There are 4 ways to turn a row about zero (a turn may also mirror it). The second row of each pair is the first, turned, with some noise. The first 36 pairs use one turn. New pairs use 3 turns, one after the other, and a turn may come again.
Some pairs, each with its turns in order after it:
[-10  19  -8  -9 -44 -15 -16 -12]
[-52  -5 -11  -1   7   4 -13 -12] => J_620

[-7 22 -1  0  4 -3  3 -2]
[ -8   8  -3 -16   4  -5  -2   5] => J_620

[-22  19 -11  -9  18   0  -2   0]
[ 24   3  13   6 -15   5  14  12] => J_214

[-22 -21  -2  20  36  -1 -14  -5]
[ 38   6   3 -16 -14   7 -22 -16] => J_620

[ 19 -11  13 -38  -9  14   2  -7]
[-16   6  -7 -16 -25  11 -30  -5] => J_214

[ -5 -22  13   9 -21 -12  21  22]
[  1 -18  28  24  16 -20 -11  -3] => J_620

[-27   3 -12  24 -51  51  -8  -7]
[-20  20 -37  50  23  34   4  25] => J_214

[ 47  -2  -4 -18  47 -29 -10  -1]
[ 31  -4  21 -48  -3 -16 -21 -36] => J_214

[-20  15   3  36 -12   9  -7  -1]
[ -8 -10  15 -16  10 -27   2 -25] => J_263

[-10 -15  12   3  18 -11  19  13]
[  0 -14   7   3 -14 -31   6   0] => J_214

[-19  12 -28  -5  35   2  -3   0]
[ 23  -3 -18 -41   6  12   0  -1] => J_620

[  3  48  15   1 -14   7  11   9]
[-33  -8   8  20   5 -35  -2  10] => J_263

[-39 -16  16 -12 -51 -10  -8   9]
[ 21 -19   3   9  -4 -17 -56 -25] => J_263

[-19 -12  14  10  26   6   6   1]
[-22 -15  -2 -17   1  16  20   2] => J_540

[ -6   0  17  16  18   2   4 -17]
[-14 -11  14  -1  14  16  12 -12] => J_263

[-11 -14 -18   2 -14  12  20  -1]
[-11  -7   3  33  -1   2 -11   0] => J_214

[ -9   2  38  16  32 -28   4  -1]
[ 26  34   7  -1   0 -25 -29  12] => J_620

[ -3  51 -51  -6 -16  51  -1   3]
[-11  48  35  14 -40   4 -29 -41] => J_540

[-11 -17   2  16 -34 -10   9 -16]
[-35  -3   8  16  22   0   1  13] => J_214

[-29  24  -2  -3  -4  17   6  11]
[-24   7  -2  -7  18 -20 -23  -2] => J_263

[-11  -4   6 -30  48  -3  -7   0]
[-47 -11 -24  -7   0   8 -10  13] => J_540

[ 18  47  10   4 -12 -25  -7 -15]
[ 13   4  32  22  -5  -9 -23  39] => J_540

[ 10 -23   5  13   7   9   1  13]
[ -4  -4 -15  -9 -15  14  11 -15] => J_263

[  3  13  23  -6  17  20 -13 -31]
[-38   3  22  12  13 -13  10  11] => J_540

[  4 -10 -26  49   5  47   9  19]
[  7   8  32 -24   9  33  10 -54] => J_540

[ 11  15  -3  17  32 -18 -36 -16]
[ 35  20  11 -31  25  -9  12   2] => J_214

[ 35 -19  23  26  21   3  13  24]
[  5 -21 -30 -13  11 -40 -11 -22] => J_214

[ -3  16   7   4   0  -7  -4 -28]
[-14  26 -10 -10  -7  -6  -2 -11] => J_620

[ 16   0  21  -1   7   4 -12  12]
[-15   4   4   9 -25   6   6  -5] => J_263

[  1   3   7 -19  -6 -10 -16 -15]
[ 10   1  23  13  -5   5 -11  11] => J_263

[  4   3 -41 -11   2   0 -19  -5]
[ -1 -11 -25 -13   8  31   5 -12] => J_620

[-41 -11 -20  12   0  -3  31 -18]
[  3 -14 -10  16 -34  22  35 -15] => J_540

[  1  -6 -10   1  32 -24  12  14]
[ -3 -29 -15  -9  -3  25 -15   4] => J_540

[ 24 -51  39 -27   0 -16 -51  48]
[  8  12 -52 -48  64 -26 -12  23] => J_540

[  7   3   6   3   1 -14  10  32]
[ 9 -6 12  9 23 -2 -9 23] => J_620

[  9 -20  24  19 -15 -16   0   6]
[ 12 -21  -1  17 -18   3   4 -28] => J_263

New pairs, each followed by its turns in order:
[-12  -7  -3   3  -1   6  -8   6]
[  4   4  -6  -9  -3 -10  -3  10] => J_214 J_620 J_620

[ 34   3   5   9  13 -49   4   9]
[-14  19  28 -28  26   1   6 -34] => J_214 J_263 J_540

[ -3 -15  10  -2   0 -14  21  -3]
[ -4  -8  18  11   4 -16   4 -13] => J_263 J_620 J_540

[12 26 14 -8 17  0  3  1]
[ -3  16  -2 -12  19  15  -1  20] => J_540 J_263 J_214

[ 11   3   3  -3 -15  16   0  38]
[ 25  -6 -12  23 -17  21   4   2] => J_620 J_214 J_540

[ -2   8  16 -51  10  -7   0 -17]
[-45  -8 -11   3  18  22   5 -16] => J_620 J_620 J_540

[  9  33   3 -29   8  48  -5 -16]
[ 20  11   3  -4   8   1  58 -26] => J_620 J_214 J_540

[-42 -17   7 -17  -6   1  10  -1]
[ 15 -12   6  -6  -3 -38 -25  -6] => J_214 J_540 J_540

[ 15  21 -18  -1   7  -2 -12  -5]
[ 9 -5 12 13 21 -6 16  5] => J_263 J_263 J_214

[ 51 -12  11  -1   2 -40   9  32]
[ 26   5 -29 -29  36 -15  22 -32] => J_214 J_540 J_263

[  5  47  18  19  51  -5 -18  -1]
[-31  -2  23 -23  32   5 -51  18] => J_620 J_263 J_620

[28 -9 14 -7 -4 -8 -3 -3]
[ 10  11   2   1 -19  26   0  -1] => J_214 J_540 J_540

[ -3 -11   6 -51 -47   2   9 -51]
[  3  27  -1  11 -15  55  51  32] => J_620 J_263 J_263

[ -3 -16  -7 -30  11 -10  35 -21]
[ 15 -13  27  18 -27  14  19  17] => J_214 J_214 J_214

[-21  37 -42 -36 -25   0 -13  17]
[ 26   3   9  64  -8  -3   6 -26] => J_540 J_263 J_263

[ 39 -51  14  10   1  23 -17 -23]
[-14  45   4  -9  -1 -19  -3  56] => J_214 J_263 J_620

[ 1 -1 -7 36 14  4 11 -4]
[ -9 -12  -7  -4  11  27 -23   3] => J_540 J_214 J_620

[  3  13 -15  -9  -7   4 -13 -12]
[ -1  -3 -22   5  16   1   7   2] => J_620 J_214 J_214

[ 20  28  20  -4   6 -19  -8 -10]
[ 14 -16  15  15  29  13   3 -16] => J_214 J_620 J_620

[ -8   5  -4  50  22  13   3 -22]
[18 20  7  0 -2 29 24 38] => J_214 J_620 J_620

[  6 -29  20 -10  -6  -6   0  12]
[  4  13 -13 -13   0  12  29  15] => J_540 J_620 J_263

[-14  36   5   7 -22  25   4   7]
[  5 -32  12  -7  25  19  16  13] => J_263 J_540 J_620

[  1   4   5  -1 -11   6   2 -10]
[13  8 -5  2 -2  5 -5 -4] => J_620 J_263 J_620

[ 13 -23   4  14   7 -16   8 -11]
[ 26  -2 -17   7  -2   9   5  15] => J_620 J_214 J_620

[-21 -20   8 -13  -5 -10 -10  19]
[-14  -4 -24  -6  -3   8 -12 -25] => J_214 J_214 J_263

[-23  12   5  -2  -3 -26   6   6]
[  6  14   8  -4  -2 -29  15   6] => J_263 J_263 J_620

[ -5  -6  -8  -2   0   4   5 -24]
[ -3  -2   3 -17  -2  -2  -5  18] => J_540 J_620 J_214

[  4  16 -12  -7 -15   3  11  -8]
[-15  13   0 -10  10   8  14  -7] => J_263 J_263 J_620

[ -8 -46   1 -31   0  11 -11 -31]
[  9  15  22 -30  10 -32  -1  36] => J_263 J_214 J_263

[-51  15 -14  16  10  12  31   0]
[  6  -7 -38 -33   6 -37   6  21] => J_214 J_620 J_214

[ -9 -15  -3  -5   4 -16  49 -41]
[-35  -4 -32  -1  -2  19  45 -14] => J_620 J_263 J_263

[-24   1 -14 -18 -13 -11  23 -14]
[ 17   3 -29   2   7  17 -18 -20] => J_263 J_620 J_214

[ 51   8   4  17   0  -5 -11  -1]
[  4  -2 -28  -7   2  22  40 -12] => J_263 J_214 J_540

[-9 18 23 17  9 -2  2 11]
[  6  10 -14  23  18  -2  -2 -16] => J_214 J_540 J_540

[13  7 -5 -9 -9 -3 12  8]
[ -5   1  10 -15  -6  15   0  -9] => J_540 J_620 J_620

[ -3 -13   7  -5   7  -1  10  -5]
[-7 -2 -4  6 15  3 -8  3] => J_214 J_214 J_263

[-17  14   3   9 -51  -4  -3   2]
[-32 -16 -14   4 -18 -12   3  37] => J_263 J_214 J_540

[-19  -3  40 -32 -15   4  -6   0]
[ 24  -7  25  14 -13   1  36  21] => J_620 J_263 J_263

[ 12  51  46   2  51  42 -10 -35]
[-41 -68  21  29 -18  10  45 -20] => J_540 J_214 J_214

[-43  25  -1   8   6  20   1  51]
[ 16 -22   3 -11 -12 -48 -19  43] => J_214 J_620 J_214

[ -1 -25  -3  -4   0  -9 -27  17]
[-11  21   2  23 -12  12  20   1] => J_540 J_214 J_620

[ 10  33 -14 -34  19  19   0  23]
[ 26 -31 -10   6   0  27  37  -9] => J_540 J_540 J_214

[-3 13 -1 11 -6  7 51 14]
[ 25  11 -16  -3   6   5  42 -17] => J_214 J_540 J_620

[ -6  33  40   1 -27   3 -14 -15]
[-43 -18 -33  -9  -4   2   1 -20] => J_214 J_540 J_620

[-13  16 -10   1 -31  -1  -4   8]
[  1  -2  -4  13  26  -8  13 -20] => J_214 J_214 J_214

